The rows come from 6 hidden closed curves, with some noise, and rows from the same curve form a group. Each curve winds through 6 dimensions. The rows are also pushed far along 4 directions, which tell nothing about the answers.
Some rows, each with its group after it:
[ -4  -5  15  13  27 -29 -16 -20 -31  29 -16  -8   5 -10  21   1 -11  13] | Q296
[ -4  40  13 -29  10 -17  -5  -7 -41   9 -17  28 -21  22  -5   2 -32 -19] | Q724
[  5 -18 -13  41  28  -5  20 -18   8 -18  -2 -25  14  -6   3  13   0   6] | Q724
[  0  11   3   1 -12 -18  -1   7  -8 -10 -31   5   5  -3   3 -22  -8  17] | Q851
[ 14 -50 -18  51  24  40  14 -26  23  12  26 -41  15 -13   1  20  40   8] | Q724
[-16 -51 -31   8  23  18  -6 -19  13   0  17 -28 -22  28 -15  44   3 -11] | Q395
[ 13 -13   6  38  16 -14  -4  -7  -9  -1 -18 -31  19 -16   6 -16  -1  22] | Q803
[-20 -56 -45  10  -9  26  19  -5  39 -41  14 -31 -29  20 -18  27  -1  -2] | Q140
[  6   3 -22  17   8 -20  27  18  -1 -48 -49  -4  12 -15 -17 -24 -23   8] | Q851
[ 16 -28 -24  40  31  18  -4  -4   7  -6   7 -34   1 -14 -17   3  19   7] | Q296
[-13 -10 -10 -19 -11  19  -5 -16  12  24  16  10 -30  41 -10  37  -2 -20] | Q851
[  5 -15   2  16  -1  20  -1 -23 -10  15  19 -21   2  -6  -2   9  18   9] | Q803
[-18 -37 -17 -15   1  -4  -9  10  39   6  20   6 -22  29  -9  36 -16 -13] | Q851
[ 10 -24 -31  19 -35  36  19  22  47 -28  18 -12   5 -14 -36 -10  23   2] | Q296
[-11 -26 -22   2  27  19  12 -24  -7 -11  10  -8 -28   6  12  27   6   4] | Q724
[-23  13  -6 -39 -30   1   4   8   9  -4   7  33 -36  28 -12  10 -23 -20] | Q724
[-20  -4  -3 -15   3   0 -32 -13 -10  41  11   8 -39  26  -1  21  -5 -11] | Q296
[  7  21  18 -23 -25 -10  -8  36  21  21  -5  43  20   7  -2 -21   0  -6] | Q724
[ 19  26  16  -8 -13  -8  24  10 -10 -15 -22  15  36 -14  -5 -22  -6   3] | Q296
[  1  -1  -6  13  55   9 -18 -40 -26  20  14 -17 -35  30   4  41  -3 -16] | Q395
[-12 -27 -24  17  18   3  -8  -7  10  -7   9 -21 -26  -2   1  16   1   2] | Q851
[ -6 -25 -10  16  38 -13 -13 -12 -16 -11  -7 -27 -10  -4  16   9  -4  16] | Q296
[ -3  -5   0  25  -6  11  -8 -31  -9  46   4 -19 -20   8 -10  12  -5  -9] | Q803
[-23 -21 -39 -11   6   3  13  20  26 -64   1  -8 -22   7  -9   7  -9 -11] | Q140
[  3  11  10  13  -3 -20 -19   4 -15  35  -4   7   7 -26  -3 -19  -5   9] | Q803
[  2 -22  -7   1  -2 -13   7  31  43 -18   5   5  21  -2  -8   2 -10  -3] | Q851
[  9  13   6  14  30  -8  18 -24 -38  -1 -36  -8  14  -7   9  -4  -7   1] | Q851
[ 13  20   5   4  32 -25  -8   9 -21  -8 -27   2  -1   5  -6  -6 -28  -5] | Q803
[-19 -14  -2 -13  21 -10 -16  -9 -15   2   0  -8 -24   9  24  11  -6   4] | Q140
[-18  19   9 -33 -17 -19   6  10  -5  -9 -14  37 -11   3  23 -13 -12  10] | Q724
[  9  12  17   9  25 -10  -5 -19 -38 -10 -10 -17 -12   9  19  -1 -15  15] | Q140
[ -8  17  17 -24  24 -29 -26   8 -24   6 -14  18   3  12  19  -3  -8  -2] | Q395
[-15   3 -17 -15   2 -28   4  33  21 -42 -11  19 -16   5  -5  -5 -31  -3] | Q724
[ 12 -14  -5  23   7  34   9 -20   6  25  13 -20  16  -4 -10  11  30 -14] | Q140
[  4   9   8  -6  17 -22  -3   8 -25 -40 -11 -12   3 -11  10 -13 -14  17] | Q851
[ 10  -3  -1   6 -39   2  27  23  21 -26  -5  -1  34 -31 -18 -29   2  12] | Q395
[  0   3  14 -16 -24  24 -11   2  18  27  33   5   3  23  -5  10  15 -21] | Q724
[-13 -33 -29  19 -31  14  12  24  60 -30  17 -13   6 -13 -11  -9  16   1] | Q140
[-25 -11   7 -29  14 -32 -23  -4  -9  18  -6  16 -22  25  24  22 -26   3] | Q296
[ 19  22  20  37  13  -1 -15  -4  -8  47   2  -4  30 -30   1 -23  18  -6] | Q140
[ 15 -24 -18  13  -6   8  23  24  51 -33   4   1  20   5 -18   7   1   2] | Q395
[ 13  51  30  18  -1 -24 -27   5 -25  50 -18  19  25 -21   0 -39   3  -2] | Q395
[  7 -10 -15   0  -1  -4  12  25  28 -26  -5  11  15   2 -16   0  -1   3] | Q803
[ -7 -38 -13   6  35  -3 -17 -11   2   1  14 -20 -21  21   4  32  -7   4] | Q803
[  8   0  18  21  30 -15 -25 -14 -22  36   2 -11   9 -14  22  -2   7  10] | Q851
[  2   9  22  14 -21  11  -4 -26 -22  60  -7  -2  18  -9   5 -13  18   2] | Q140
[  6   4  -1  17 -29  15   9  -1  30  26  15   2  18   0 -26   4  10 -20] | Q296
[ -9  18   7  16  34 -11 -37 -27 -34  39  -3  -7 -21  17  13   7   3  -7] | Q395
[  5  40  27  -7 -19 -10   4 -21 -45  36 -21  27  20 -21  10 -23   9  13] | Q803
[  3 -20 -24  -8  12   6  27  11  11 -59  -5 -12   2   8 -18  13 -10  -3] | Q395
[  5  11  -8 -17   5 -15  12  23  11 -29 -16  23  -5  19 -18   6 -29 -10] | Q395
[  9 -36 -22   3  26  10   9  -1   2 -23 -13 -24 -22  17 -15  25 -20   2] | Q140
[-10  11  -4 -25  31 -24  17  -4 -28 -34 -42  15 -10  22  14   9 -31  -5] | Q851
[  2 -22 -24   9  -1  23  21  17  43 -37   9 -10  21   0 -12   3  22 -14] | Q140
[  7  -3   2  10 -15  12   8  -8   7  10   3  -3  14   5 -10   1  11  -1] | Q395
[-18 -16 -17 -13  32   5 -11 -21 -18   1  26   0 -34   0   9  34   7  -1] | Q803
[ 10  32  17 -27 -32 -10  24  23  -1 -23 -18  29  28  -9  -4 -26  -9   1] | Q296
[ 25  31   8  47  11 -19  11  -4 -33  -5 -41 -20  28 -45 -10 -43  -8  14] | Q803
[ 11  -9 -20  35   5  22  11 -14  -1 -20   4 -36   3 -13 -21  -2  14   1] | Q296
[-21 -13  -4 -17  22 -30 -16   2 -16 -21 -14  -2 -23  10  22   7 -21  14] | Q296
[  2 -47 -20  25  40  20   6 -22   7  -5  13 -30  -6   6   8  30  16   6] | Q724
[  3  21   0  19  17  -6  -4 -14 -24  13 -29   1  -4 -11  14 -15   8   5] | Q851
[ -5   7  -3 -26  22 -21 -15  31   4 -34  -5  16  -9   6  13  -3 -11   3] | Q296
[ 10  10  16  -7 -12  -8   4  19  -3   7  -1   9  38 -35  -6 -23   5   2] | Q395
[-15 -19 -15 -29 -14   1  13  13  34 -30  18  17 -31  25   0  29 -21  -5] | Q395
[ 15  46  16  -8  -4 -22  -5  22 -16   0 -21  24  15 -11 -14 -28 -17  -7] | Q851
[ -1  26  27  -4 -41   3 -10  -4  -9  47  18  26  17 -33  10 -25  26  10] | Q803
[-16   9   3 -14 -23  21  -6 -28  -8  50  26  14 -36  20  -9  21  -1 -22] | Q724
[  3 -17  -8  33  -2  28   6  -6  31  14  24 -19  29 -18   1  -2  44 -11] | Q140
[ -8   7   5  -7  46 -36  -1  -9 -29 -30 -21   0  -8  16  26  10 -28   6] | Q724
[ 16   4  14  13  10   3   4  -8 -18  -8   2 -12  25 -20  11 -10  17  17] | Q803
[-10   7  13 -18 -65  14   4  11  25  40  -1  27  22  -2  -3 -21  19  -6] | Q140

New rows. What belongs after each?
[-17 -14   0 -21 -27  12  -2  -4  18  20   7  12 -11  25   3  13   5  -7] | Q140
[  2  16  20  15 -32   3 -16  -6  -6  73  -3  10  15 -25  -7 -27  11  -4] | Q140
[-19 -11  -2   3  -1  -2   4 -27   3  13  14   0 -17  12  17  22  -2   0] | Q724
[ 22 -10  -7  14  13   4  16  24  28 -48  -3 -14  14   3  -5  -4  -3   7] | Q140
[ 30   8  13  19   3   4   9  -1 -19  16 -28 -10  24 -16 -15 -20  -3   8] | Q140
[  6 -15  11  27 -25  28  -3 -20  25  42  25 -24   8   7   2   9  23  -5] | Q803
[ -4  20  20 -37 -25 -11  -5   8 -13  -1  -2  26   1  12   8  -9  -8   7] | Q803
[ 12  -3  -8  32 -40  37  20  -6  24  11  28 -15  18 -33 -26 -12  33  -2] | Q803
[ 16   0   5   8  28 -24  -9  20  -7 -28 -16 -12  10   0  -1 -12 -20  10] | Q803
[ 18 -30 -22  44  36  26   6 -11  25  -9  21 -37   1   9 -16  24  14 -10] | Q140
[ -2   4  -6  -1 -35  26  10  -5  12   7  24   2  -7  -8 -15   1  14  -8] | Q803
[  1  14  15  13  17 -14 -15 -17 -14  31   4  -4   2  13  -2  10 -13 -15] | Q724
[  1   9  12  -7  37 -21 -19   2 -33 -19  -8 -14  -3   2  16  -6 -14   3] | Q724
[ -3  -5   6   0  21   1 -20  -8 -14   6  17 -21 -10   7   6   7   1  -6] | Q724
[  4 -22 -23  27  23  19  26 -16  -1 -25  -1 -20  -4 -18  -1   5  12  10] | Q724
[ 28  20  13  -7  20 -16   2  30 -14 -22 -29   5  17 -15   0 -23 -16   7] | Q140
[ 13  36  21 -24 -28 -21   2  29 -15  -9 -27  23  -3  -7  -4 -35 -29   9] | Q140
[  0  -6  -3  18   9 -15  11   6   4 -28  -9  -8  15 -20  14 -16   0  19] | Q724
[ -8 -10 -12 -44   9  15  -3  25  20 -32  20  14 -25  36  -2  23  -4 -19] | Q724
[ 13  -1   6  23  23  -5 -12 -16 -21  19  -6 -20 -19   5  -5   5 -19   4] | Q140
[  3  -5  -1  -9  35  -6 -11 -10 -45   0 -13  -3 -22  -8   8   1  -8  16] | Q296
[ -6 -11  -9 -16  14  18  -6 -14   4  18  29  12 -18  17  -4  38  12 -14] | Q803
[-29   8  10 -20 -29   0 -19  -9   4  40  17  20 -18  15  19   3   6 -10] | Q140
[-16  -2   1  -9   5  -9 -22 -13 -16  17   4  -8 -41  22   2  16 -26  -9] | Q803
[-11   9  20 -39 -36  -1 -15  30  42  13  28  35   8  24  16  -1   6 -13] | Q724
[ 15  10  -1  -1  -8 -22  13  41  11 -63  -9  -3  25 -23 -15 -28 -18  11] | Q851
[-11  20  23 -18 -30 -12  -5  -3 -17  29 -11  27   0  -3  17 -22  -2  12] | Q724
[ 28 -10  -2  47 -11  32  17 -13  12  10  15 -34  31 -21 -24  -7  28   2] | Q803
[ -6 -31 -26   3  26  18 -10  -3  12 -18  36 -24 -35  12 -17  34  -2 -12] | Q803
[ -7  21   7 -23 -35 -13   1  16   9   0 -15  31   0  20  -7 -12 -15  -1] | Q395
[ -8 -28  -9  19 -29  32   7 -15  20  35  13 -18  11 -12  -9   0  31  -4] | Q140
[-17   6 -10 -17  15  -5   8   3  -3 -50  -4   2 -10  20  13   4  -5  -7] | Q140
[ -3  13  17  25 -19   0 -11 -14 -14  43  -1  -8  13 -29  10 -28  16   7] | Q140
[-20  -8  -4 -45   6 -25 -28  24  17 -13   7  26 -33  40   7  24 -27  -5] | Q851
[ 20  -1   4  14  22  24   1  -3 -12  -1  10 -19  13  -9  -7  -4  19  -6] | Q724
[ -6 -37 -21  25  19  27 -21 -28   5  49  28 -24 -31   9 -15  34  15  -8] | Q296
[ 15   8   6  53   7 -11   3  -7 -26   4 -25 -32  29 -54   0 -45   8  23] | Q140
[  6  25  13  31 -16  16  -6 -23  -8  65  -6   6  11 -21  10 -18  34  -2] | Q851
[ -8 -23 -34  22  14  -7   8  16  26 -31 -17 -12   7  -1 -20  -4  -6  -6] | Q140
[ -7  30   7  -7  37 -13 -18 -32 -61   8 -16  -8 -28  19   2  13 -20 -14] | Q296
[-14  -2   5 -32  10  -1 -19   4   6  -6  24   7 -30  28  19  24  -8  -9] | Q803
[-13  -8   5  11  -3   8 -21 -34 -18  49   9 -11 -22   5  12  14  11   5] | Q851
[ -5  31  17  -9  -3 -11   2 -11 -20  34 -34  30   7   3  22 -13  -1  -4] | Q851
[ 15 -13  -7  25 -16   1  10  16  32   2  -6   0  29 -11 -17 -11   9   8] | Q803
[ -9  -5  -4 -21  -5  19  11 -14   7  12  14   9 -16  30  -9  32  -6 -25] | Q851
[-29  -4  -2 -25  -7  -8 -25 -10  -5  24   8  14 -43  23  18  19  -9  -3] | Q851
[ -9 -35 -20 -17  20  -5   9  17  27 -46  16 -11 -14  19  -8  32 -24 -10] | Q851
[-14  25  22 -14   5   0 -24 -31 -34  46  24   3 -27  12  14  14  -4 -18] | Q724
[  4  15  13 -20 -46   0  -7  31  22  35  -2  31   3  -6 -14 -20  -6  -8] | Q140
[  7  39  32  -1 -26   6 -13 -14 -35  48  15  11  12 -31   4 -26  18   5] | Q803
[-17   3  12 -34 -19   1 -28  16  11  27  25  22 -19  14  11   0   1  -8] | Q724
[ 12  -5  -6   3   8 -21  14  21  -3 -23 -24   2  24 -17 -24 -12 -23   3] | Q395
[  0   6  15  23 -21  18   9 -40   2  65  15   5  10   9  -2  15  16 -12] | Q724
[ -9   2  11 -20  26  -9 -17 -18 -50  32 -24   0 -15  -2  15   1  -9  -2] | Q140
[ 15 -23  -4  -5 -13  12  11  16  16 -15  -6 -12  -7   3  -9   2 -10  12] | Q140
[  0 -16  -6  21  47   0 -15 -21 -33 -13   6 -48 -19   0  -1  12  -7  -1] | Q724
[ -3  20  22  13 -34   6 -15  -9  14  62  32   8   9  -4  -4  -3  12 -19] | Q724
[-11  10   7 -26  24 -25 -24  14 -29 -14 -12   5 -22   3  15 -10 -22   5] | Q724
[ 13  20  12  10  20 -14 -15  15  -9  -2  -4   0  19 -21  10 -21   9   5] | Q296
[ -8   5  18 -11 -32  17  -6 -25 -16  59  24   6   0  -7  -4   6  15 -10] | Q395
[-14  -2  12  -1 -32   3 -11 -14   6  48  12  11  -6  -4  14   1  12   7] | Q803
[ -1 -16 -16   1 -39  20   9  31  52 -18  39  10  15 -29 -14 -10  29   7] | Q803
[  7   8   5   1  -2  -3   7   0   9   1 -12   9  12   9   7   2   2  -2] | Q803
[ -7  -8 -19  -4   7  -6  14  16  28 -60   9 -10  -7  22 -14  15 -22 -15] | Q724
[ -1 -27 -12  31  -1  22   0 -18  -1   9  17 -38  11 -24 -11   0  26   3] | Q395
[  6  -3   4  14 -12 -12  14  15  14 -18 -15   0  29 -13   5 -25   2  18] | Q724
[  6  31   7 -22 -40   5  23  21  21 -11  -2  37  17   8 -13 -14  -2 -15] | Q724
[-32  -9  -6 -34 -42   9 -22  13  38  11  36  18 -32  25  10  15  10 -11] | Q296
[-22 -25 -10 -40  -1  14  -7   8  26   8  22  30 -31  34  18  31   6  -6] | Q724
[  9  11  12   7  26   2  10 -35 -48  10  -9 -14   3  -8   4   7  -4  -1] | Q296
[ -6   0  -6  15  -4  15   0 -24 -14  31  -2 -10  -7   3 -16   4   4 -15] | Q140
[-20  13   3 -23 -20 -15 -12  13  11  28 -13  35   0  20  -2  -7 -10 -18] | Q140
[-13   5   3 -17  23 -24   8 -25 -54 -14 -25  -5 -23   2  10  10 -34   6] | Q296
[-12 -33 -27  46  22  10  -5 -26   1  13   6 -38 -12 -12 -10  10  10  -4] | Q140
[-11  -3  -3 -36 -18   2  -6   7  10  18  -4  26 -33  43 -13  21 -26 -16] | Q140
[-12  30  20  -8 -11  -8  -6 -28 -52  36 -24   6  -4  -4   7 -18  -6  -2] | Q140
[-16   8  24 -15 -17   0 -17 -12   1  47  22  21  -6   6  30   4  12  -1] | Q724
[-10  47  29 -32  -1 -28 -11  -4 -28   8  -5  25  -8  28   8   1 -30 -19] | Q724
[ -8 -18  -4  -3 -10   8 -11  -2  15  28   9   1   8  13 -13  13  10 -11] | Q395
[  3 -14   8  -2 -21  -5  -6  26  47  19  21  14  24  -1  -1   0   6  -4] | Q851
[ -5   2  -5   7 -12 -22   5  23   2 -33 -25  -2   7 -21   1 -33 -14  16] | Q140
[  9 -24 -16  25  21  -2 -14  10  19 -14  11 -23  -2  -5  -8   7   4   8] | Q851
[ -9  26  27 -43   8 -23 -13   3 -41  13  -5  24   2  -5  16  -5 -15  -4] | Q395
[ 24   8  -1  20 -10 -18  10  42  28 -40 -19   0  18 -13 -17 -34 -21  14] | Q140
[ 10  42  19 -12 -10  -3  17  -4 -24   1 -18  28  15   1   1 -17  -5  -5] | Q724
[  6  -6   4   2   2 -18   8  16  16  -6 -24  10  28   4   4  -7  -7   7] | Q851
[  7   9  -2  35  15  -3 -21  -3  -1  29   4 -11   8 -14 -11 -11  11  -7] | Q395
[-12  -6  -3 -12  39 -20 -25  -9 -15  16  -1   6 -32  24  12  29 -20  -7] | Q803
